The same things were measured in two ways. Each way mixes the same 9 hidden numbers, adds some noise and spreads widely along 5 directions of its own, which tell nothing about the thing.
Some things both ways: the first way, then the second way.
[ 13   0 -13  22  12   1  -6  -4  -5   8   0  10   4  23  11  10  -9   5
  -3  19 -11   6]
[ 25   5  -4 -10  -8   5   6   7 -14 -19  12  -5 -35 -15  -3  -8   8   8
  16   5   4   8]

[  0   4 -22  -7   7 -16  -6  11 -33 -17 -35  20  13  38 -21   4  -6   0
  15  -5 -10   9]
[-10  -4   5  -1   3   2   1  33 -18 -25  -4 -10  13 -23 -25   6  23  -7
  -2  11   6 -17]

[-12  -1  22  31  -3 -13 -13  10  19   5  11   5 -13 -24  10  -1   7 -25
  -4 -12   2  12]
[-33 -15  -2  22  12  -1  -7 -15  10 -22  -2  -1  10  23  -7  -5   2 -10
 -10   2 -11   0]

[ 16 -20   1  -8 -20  -7  10  -4  16 -11 -14  -6 -10   5   6  -6  18   1
 -24  25   7 -15]
[  7  25   1  -4 -16   0  -7 -17   8   2   1  11  -7  17  -4  -5  -9   8
   3 -14 -11   5]

[-10  19   6 -31  -8 -18  -2 -11 -30   2 -11  -7  -1  -7   7 -25  -6 -13
   4 -25 -17   0]
[ 18  -2   8   0   1  16  15 -22   5  15   1  16  -8  -8  12  10  -7   8
   1 -21  -5  10]

[  0 -22 -23 -11  -6   5  19  -5  -8  -3 -29   0   0  -2  -8   7 -13  17
   6  10   7 -26]
[-12  30 -15 -17   1   0   8 -42  25   9   8   8  18  -8  -7   4 -20  -8
 -39   6 -18  -1]

[  6   3  -7 -20   0   7  10 -15   2   7   5   2   8   1  -3   6  -7   9
   4  -1   3 -15]
[ 12  22  -4 -12   2 -15  -2  -9   2  14  11   3 -10  -9  10 -10 -21  13
 -25  -5  -9   6]

[ -6   9  11  12  -3   3  -2  -2  -6 -15  -4  11   2  10 -11   5   6  18
   5  16  -1   7]
[  4   2  -2 -11 -10  12   3  26  -7  19 -10 -11  14 -33  20  29 -12 -19
 -25  -1   1 -18]

[  8   0   0  -2   0  10   1  21  -4 -13  -4  -7  -9  -4 -10 -18  17   7
  -3  16  -1  -1]
[ 12  33  -2  -6   5  -5  10   5  10 -28   3  -6  19  -9 -25   9  14 -12
  -7   8 -10   2]

[ -4   4  -5 -12   8  10   6 -17  -5  26  16 -20  15 -31   7  -9 -13 -11
   5  -3  14 -18]
[ -5  12   8  21  13   5  16  -7   9 -22  -3   5   9  10  11  13   5  -4
 -14  -4  -9   8]

[ -4   3  21  13  -5 -14 -28  25  19 -12  38 -19 -11 -14   0 -13  14 -17
 -11   6  -4   8]
[ -4  10  -3  24  -5   7   7   3  -9 -30   2   1  -6  -1  -3   4  13  -7
   4   6  -1  12]

[-16   8  18  33  17   4 -20  -3   0  16   2  12 -12  -5  21  15  -5  -8
   0  -2   1  27]
[-16  -1 -12  12   6   2   9   4   5  -5   3  -4  10   6  -2   1   2  -6
  -4   8   3  10]

[-25   5  10  15  -5  -6   5 -17 -10   6  -7  -3   7 -28  -4  -4   1  -7
  12   4  -5   6]
[-20  23   0   0   7 -14  -3  -7   4 -18 -12  -8  29 -14  -8  16  -1 -26
 -13  14  -5 -11]

[  5   9  -3  10  12   5  -7   6 -13   4 -16   0   2  -9  -9 -11   3  -7
   1  11  12  -5]
[ -2 -13  -3  -6 -10  -9 -22  -3  -1  -7  -3   3  -8  20 -24 -18  11  -8
  22  -5  -7   2]

[ -9   6   3  -3   0   0  15 -19 -12  11 -12   4  11  -8   5  -6   6  -8
   4  -7  -2   8]
[  5   5  16  -3  11 -17  -7  17  -7  -8  -7  -8  13  -5 -12   1   5   4
   4  -7   1 -12]

[  0  -2  19   3  -6  11   9  -8   2  13  -3   1 -22 -38  20 -16   2  -2
  -8   6   0 -12]
[ 17  29  -4   3   0 -18   3 -13  12  -6   2 -13   7  -6 -12   2  -7   6
  -2   7  -7  -6]

[  9 -39  -6   2 -13   8  29  19  27 -11  22 -18   4   5  14  -8  12  -3
 -14   7  25 -11]
[ -9 -13  17  14  14   2   7  32  -8 -11  -6 -10  29 -12 -19  11  15   5
 -14  -7   1 -19]

[ -2  30 -14 -24  26   4 -17  -1 -14  20  -3  26  13  -1 -22  15 -23  -4
  23 -46  -1  -2]
[  3 -20   3  19   3  -9   0  11 -12  -5   3  -6 -26   8   8 -16   8  23
   2   4   2  -7]

[ -1 -16 -28  -7   7  10  -1   9  24   7  -1 -14   2 -11 -19  30 -15   9
   6 -11  18 -13]
[-22  15  -8  22   2   1  12 -27  11 -20   2   8   1  23  -3  -6   3   8
  -4  10  -3   8]

[ 25 -17   3   1 -22 -10   8  25  23 -23  25   2 -11  28  19 -14  13  -7
 -20  -6  -8  -3]
[ 18  -4   6  -1  14   5   7   2  -2  -2  20   0 -13 -16  -2  -7 -10  19
 -24 -17 -11   9]

[ 22  -7  -7  -7 -14  -8   0  21  17 -23  24  -7   7   7 -19 -10   4   2
  -6  11   9 -30]
[-17 -24  -6  -6  -6 -10 -23   9 -13  10  -1  -2 -10  -8   7 -10  -4 -14
 -18   3  -7  -8]

[  2 -47  22  24 -38 -23  27  11  28 -28   9  10 -13  20  31 -11  42 -14
 -28  27  -4   7]
[  5   9  12   7  -4  13   3 -19  15  -9  -7   6  12   2  -4  20  -1  -6
 -15 -17 -21 -13]

[  1 -22 -27   9  13   3   5  -3  -8  11 -17   0   9  19   8  22 -19   2
   1  12  11  -2]
[  3   3   0  -4 -12  14   8  16 -19  -9   9  -1 -13 -19 -16  -5   7  20
   4   2   9  -8]

[ 15  14  13  -3  -9   9  -1 -10  10   2  -8   0 -24  -9  18 -10   4   5
 -17  -3  -7   1]
[-11 -15 -14  -5  13 -36 -17  -3   7  30  -7  -6   6  29   2 -23  -7  -2
  30   4  12  17]

Other things, the second way, with their names:
z_255: [-15  -8  -1  10 -15  -6 -21  21 -12 -11  -9 -14   2   8 -11  -2   2  -8
  11   3   1 -15]
z_905: [-20  20   8  16   9  -2   6   6   9 -14  -5  -3  32  14 -10  10  -2   5
 -20  -5  -5  -8]
z_735: [  5 -18  -4 -11 -18  -1 -10  18 -12   4 -17  -4  -2  -6 -10   4  24 -22
  28   8   6 -14]
z_120: [-16  -7  -4   0  12 -16  -1  38 -21   7   2 -14   7 -11  -1 -11  -1  11
  -2   9  21   0]
z_539: [  3   5  -3 -18 -12  -8 -12 -29  -3   4   2  21 -15   3 -20 -20   7   1
  12  -3  -8   7]
z_5: [-19  13 -20  -3  -4   8  14   0   3  20   0   6   6  -2  24   8 -13 -10
 -15  10   9  16]
z_620: [-37 -17 -16  -7  -8 -13 -20 -19   2  37  -8  10   9  14  -3 -16 -14  -7
   1   4   3   2]
z_53: [  2  -7  11  14  14 -27  -5  11 -13 -22 -15 -11   0   1  -6  -4  24  -3
  27  12   8  -7]
z_951: [ 20  -2  11 -10   6  31  23 -10   4   7   5  10 -19 -15  29  16 -13  13
 -20 -20  -6   1]
z_496: [-11   0  -2   3  12   8   6 -12  14 -21  -2   6  23   4 -15  10  13 -28
  -5  -1 -11  12]
z_792: [ 18  36   4   0 -10  18  21  10  -3   6  14   9  -4  -8   7   7 -15  31
 -21 -18  -1   8]
z_206: [ -4 -32   2  -2   9   3  -8  -2   5  15  -7   0   9   3   1   4   0 -15
   5 -13  -5   2]
z_171: [  1   7  -4  -9  21 -20   5 -15  14   8   0   1  -2  18  15 -11  -7   4
   0   4   1  13]
z_293: [ 12  -4   3  17   4  29  23 -10   1 -11   3  20 -16  10  17   9   9  -2
  18 -17   2  33]
z_709: [-12  16 -14  -5  13 -16   2  -6  11   4   2 -13  27 -12  -6   5 -13 -16
 -16  13  -1   4]
z_534: [ 24  30  16  -2 -17  15   4  -8  -8 -23   7  -1 -13 -32 -13  14  -6  15
 -19 -13 -18 -22]
z_723: [  0 -30   5  -6   8   8  -2   9  -4  17  -7  -9 -16 -15  44  15 -16  -7
 -29  -6  -5 -18]
z_474: [ -9  28   3  11  -5   3  13  12  -1 -11  -9   5  30  -7 -12  18  11  -9
 -11   2  -1  -1]
z_733: [ 20  16  12  -1   4 -17  -9   6  -2   2   0  -5  -2   5  -1  -4 -11  14
   8 -17  -4   4]
z_591: [ -6 -13  -6 -31 -11  15   0  48 -26  15   1   7 -11 -15  12  -5   9  -4
  -9  -1  13   1]
z_345: [-12   2  -7  23 -14   1   4 -20  -5   4 -10  10  -1   1   1   5   4  -4
  17   7   6   5]
z_250: [  8   9   9  18   1   4  -2 -35  18  -8   1  11  -4  30   1  -1 -11   9
   9 -25 -18  15]
z_795: [ -3  13  -2  16  20  -1  29   8  11 -31  -6  -8  22  -3   1  17  24 -13
 -20  20  -3  -1]
z_729: [ 12 -17  -1  -4  -1  34  26  26 -12   6   1   1 -10 -33  26  25   5  -8
 -15  -2   9   1]
z_159: [ 14  13   3  34  -9  -7  -1 -34   6 -24  -4   6 -19  23  -2  -3   7   5
  32  -4  -8  16]
z_307: [ -6  -4  -3  15 -22  32  11 -17   6   5 -11  12  -2   1  18  25  -1 -13
   0  -7  -5  -3]
z_226: [-19  -9  -9 -15   8 -20 -21 -22  14  14  -5   6   0  32   8 -18 -11 -13
   1  -3  -8  10]
z_906: [ -7 -31  -1  28  -7  15   4  -2  -2   5 -14  11  -8  16  17   9  16 -13
  14  -6   1   7]
z_219: [ -4   0  17  21   2  31  21  15 -14 -16   0   0  -5 -19  22  24  -5  12
 -20 -12   3  -9]
z_878: [ -8   5  -3 -18   5 -20  -5  22 -25 -15   1  -6  -4 -17 -22 -19  18   1
  19  19  18   0]
z_827: [-20 -10  -7  13  -9  11   5   6   4   8 -15  11  23  11  -1  15  16 -23
   0   1   2   3]
z_583: [ -5  18 -23  -7   7   0  14 -23  21  17  12  -5  15 -13   8   8 -24 -12
 -31  11  -7  15]
z_356: [-14  -2  -3 -16  -1  -2  -5  12   3  12 -11  -9  20  -8   1  10  -5 -13
 -21   4  -3 -23]
z_884: [ -2 -15  -6 -17  -6   9  -9 -16   3   5   0  -4 -14 -18  14   7 -13 -20
 -24   2 -16 -14]
z_305: [ 10  -9   4  14 -20   6  -1   7 -13 -10 -20  -2 -19  -5  20  17  18 -16
  17   7   2 -13]
z_830: [-18 -10  -6 -11   2 -10 -10   4  -6   2  -3  12  -9  22  -1 -22  12  -4
   8   4   4  11]
z_912: [ 25  16   1 -11   5 -21   7  24 -17  15   2 -13   0 -27  -8  -6  -1  24
  15   5  20  -2]
z_789: [ -1  11  12 -22 -17   7  -7  21 -25  -2 -10  11 -14 -12   5   1   6   3
   4  -6   8 -13]
z_286: [  3  22   7  22  15   2  20 -20  17 -12   8   7   9  25  -6  -1  -4  25
   1 -14  -5  17]
z_119: [-24   2  -9 -31  -9   5 -14   7   4  34  -3   2  11   0  16   2 -29  -8
 -37  -6  -6 -15]
z_645: [ -7 -20   4 -14  -1 -16 -27  -8  -4  15  -8   7 -10  10   3 -15  -4  -7
   0 -10 -10  -6]
z_165: [-13   7  -7 -16   1 -24 -19  10  -3  13   6 -10  11  -8 -20 -18 -13   9
 -21   4  -4 -12]
z_126: [ 13  -2   1  16  15  11  20 -22  16  -3  -2   4   6   0  13  18   0 -10
   2  -9  -7  17]
z_940: [  2  22  -6   7  -6  -3  -2 -61  30   0  -7  14   5  21   6   9 -14 -18
   3  -7 -22  12]
z_85: [-11 -14 -10  13  -4 -25 -16  -4  -5 -16  -9 -11   4  11 -31 -14  21 -12
  36  19   5  -4]
z_196: [-18  -8   4  18  13 -23 -11   7  -6 -22  -7 -14  -1  10   4  -8   4  -2
  -6  11  -2  -9]
z_809: [ -8 -34  -2  14  -5  33  18  12  -3  -6  -9   3   4  -1  -3  17  24 -11
   7  -1   4  -7]
z_730: [ 15 -12   1  29   0  -4   9  -6   2  -2 -14  -8  -4   7  10  12  12  -2
  32   3   6   0]
z_181: [  9  -4 -17 -22   2 -23 -14  -4  -6   4  11  -9 -28 -13   6 -23  -7  -8
  -5  15  -3   9]
z_2: [ -9  -5  -3   2   2 -18  -7  15 -11  18 -12   3   8   8   4  -5   7  -6
  21   2  15  10]
z_187: [ 16 -11   5  11  -4   4   4  22 -26 -14  -4 -18 -22 -38  18  16   3  -6
   4   9   8 -12]
z_918: [-25 -24  -4   3  27   8  14 -11  19   2  -3  -6  14   5  20  11  -6 -14
 -30   6  -6  -4]
z_107: [  2 -23  -1  13  18  -2  -1 -24  14   7  -1  -2   7   0   2   5  -7 -11
   2 -11 -11  10]
z_738: [  4 -18   1  -1  -2  -6   0   0 -11  -2 -11  -4 -19  -5   8  -3  13   2
  20  11   9 -13]
z_750: [ 22  -6  -1   2  -4  24  28   8  -1  12   9   0 -13 -26  16  15  -1  16
 -24  -4  -2  -6]
z_688: [-20   9 -14   5 -20 -11  -8   6  -8  11   0  -4  14  -3 -26  -8   0   9
  -2  13   6 -13]
z_434: [ -1 -23  -3  18 -14  28  15 -21  10  -6 -12  14  -3  11  -5  13  25 -11
  14  -1  -6  -6]
z_92: [-28 -16  -8  -5   8   1  -2  16  -5  -5   4  -6   3  -3   2  -7   0  -4
 -29  11  -1  -9]
z_189: [  1 -37 -13   1 -15   4  -2  12 -11  27 -13   6 -33  17  36  -7  12  -7
  27   7  16   8]
z_743: [-13  12   6  16 -15  11  -1   3  -7 -28  -8   6  -4   6   5  10  11  -9
 -15   2 -11 -11]
z_763: [ -9 -12  -8  -4  19 -33  -8 -15  16  23 -13  -7  13  12  16  -5  -6 -16
  -5  11  -4  -2]
z_946: [-21   6   3  20  25  -7   5   8   9 -21   7  -6  30  12 -17  -2   0   1
 -23  -4  -9   9]
z_890: [  0  -4  13  46   0  10  13  13   0 -28 -10 -15   8   4   3  23  11   4
  -6  -2  -5 -18]
z_530: [ 13   8   4  -2   1  20  10 -25  13  -4   4  18 -10   3  15  10  -5  -9
 -13 -19 -18  18]
z_339: [ -5   8  18  17  41 -20   9  10  11 -31  -5 -16  28   6   3  11   4  -5
 -19   0  -8  -3]
z_674: [  1   3  -7 -31 -10  -9 -25 -11   5  25   9   7   1  -8 -13 -13 -20  -7
 -24 -16 -20   1]
z_507: [ 10  27  -5 -20 -10   2   0  22  -3   7  16  -5  18 -23 -34  -3 -10  15
 -20  -9  -5  -3]

Some of these things the first way, each followed by its name:
[  7   1  10   1 -13  -9   6  -9  14  -2  -9  34 -17  18  20   3  20  -6
 -11 -12 -36  26]
z_171
[  0 -17   4   0 -13 -27  -6   7  10 -18   0  15   8  20 -10   5  20 -14
  -4  14  -6   1]
z_743
[  8 -32   3  -2  -2  11  19 -21  20  19   7 -17  -3  -1  39   7   4  -2
 -24  27  20 -10]
z_792
[ 11  20 -21  -9   1  17  -2  12  23  -9  -1  -7   5 -12 -44   8   2  20
   9 -11  10  -8]
z_226
[-12  34  18  32  26  18 -20  -9  -4  33  29  13   5 -32   4   6 -14  -7
  20  -3  -6  13]
z_181
[-13  14  24   8  -7 -27 -20 -13 -11  -1   1  11  -4   2  12  -3   0 -18
  -3  -6 -21  14]
z_159
[  5 -13 -24  11   2  14  16   1  26  -1  19  -4  15  16  -6  26  -5  15
   7  -2   5   7]
z_951
[  6   2   7  23 -14 -13  -7  11  18 -21  37   5   0  22  -1   3   1   7
  -1  10 -16   6]
z_187
[  1   4   4  16  -5   6  -9   8   4 -20  -7  14 -18  20  -1  20  -9  28
   2   4  -7   9]
z_583
[-23  -6  24  21   2  -8 -12  -5   2  10   9 -12  -8 -32  12  -4   2 -15
  -2  11   9   4]
z_307
[ -8  -1  -4   8   0 -14   1  -2  -4  -4  -9  33   3  22  -2  17   2  -4
  11 -12 -26  22]
z_738
[  3  21   0   3  25  20 -18  -5   4  24  25   2   9  -7  -2  16 -12   6
  10   2   2   6]
z_189
[-10  -6  10 -19 -18 -29 -13   5  -8 -17  -1 -13 -15  -1   2 -13  -2  -8
  -6  -6 -13  -9]
z_345
[ -2   5  -1  -6  -4  -9  10 -11  -6   2   7   9  11   8   3  -6   3  -8
   8  -8 -18   7]
z_53
[ -4  14  -7  14  15  -2 -17  -4  -8   6  18 -17  19  28   6  11 -15   2
   5   3  -2  25]
z_293
[ 11  -5 -18 -21  -7  11  19  -4   2  -8  -9  -1  -3  28   3  10  -5  25
  -2  -1  -9   0]
z_912
[  4   4   6  -4 -12   5   2   7  30  -1  20 -33  -7 -36  -7 -14   4  -4
 -11  -9  22 -13]
z_250
[ 16  -1  -3 -22  -7  -3   1  12   3  -5   3  -7  -6 -13  -7 -15  -5  -4
  -5  -8  13 -31]
z_890
[-16   7   9   7   7  16   4  -3   3  13 -10   8  -5 -38 -11   0   9  -3
   9  -2  10   4]
z_356
[ 10 -14   0 -13  -6  20  16  -7  25  10  38 -48   3 -30  12 -14   3   4
 -15  23  23 -23]
z_2
[-23  -5  13  -2   4  -1 -19  17   4  -7 -13   4 -19 -20 -16  13   4   0
   3 -16   9   5]
z_688
[-20   4   6 -16   6 -11   5 -34 -22  35 -10 -13  15 -40   8 -18   8 -33
   6   7  -6   0]
z_789
[ -4  -8 -19  28  20  15  -4  10  20  13   6  15  12   6 -13  36 -10   5
  15  -4  18   9]
z_92
[  1  16  18   4  -5   6  -5  18   6  -3  22 -25 -13 -38   0 -34   9  -9
  -4  -8   7  -4]
z_206
[  1  13 -20 -26  23  17   3  -1 -29  22  -6   3  12 -12  -7  -6 -18   3
  20 -10  -3 -14]
z_795
[-14 -16 -18  14  23  10   1  13 -15   5  -3   0  18  12  -8  24 -16   7
  18   5  19   1]
z_434
[  3 -13  -8   6   4  12  -4  -4  21  -3   7 -11  -5  13   4  25  -8  22
  -7  21   7  -2]
z_5
[ -6   2  -3  33   6   3   2  -2  -1   7   4  12  13  -8  -8  11 -11   2
  16  12   5  -5]
z_884
[ 17  17  -3  -9 -16 -14  -2  11  14 -25   4  31  -3  23 -25   2   9   8
   5 -23 -24  -2]
z_723
[  4  -1 -10  13   6   9   8   1  10  16   4   7  -4 -15   7   5 -12  -1
   7 -16   4  -4]
z_918
[  4  11   8 -11 -17 -20  -1   9   3 -22  -5  17   1  11 -21 -14  22  -9
  -1 -16 -16   6]
z_645
[-12  -8  19  15  -1   6   2   7  23   1   3  11 -16 -22   4   6  15  -7
  -4  -8   9   9]
z_165
[-15 -22 -15  22  -8  -7  11  13  18 -25   5   9  20  22 -30  30   6  12
  15   1   9   9]
z_534
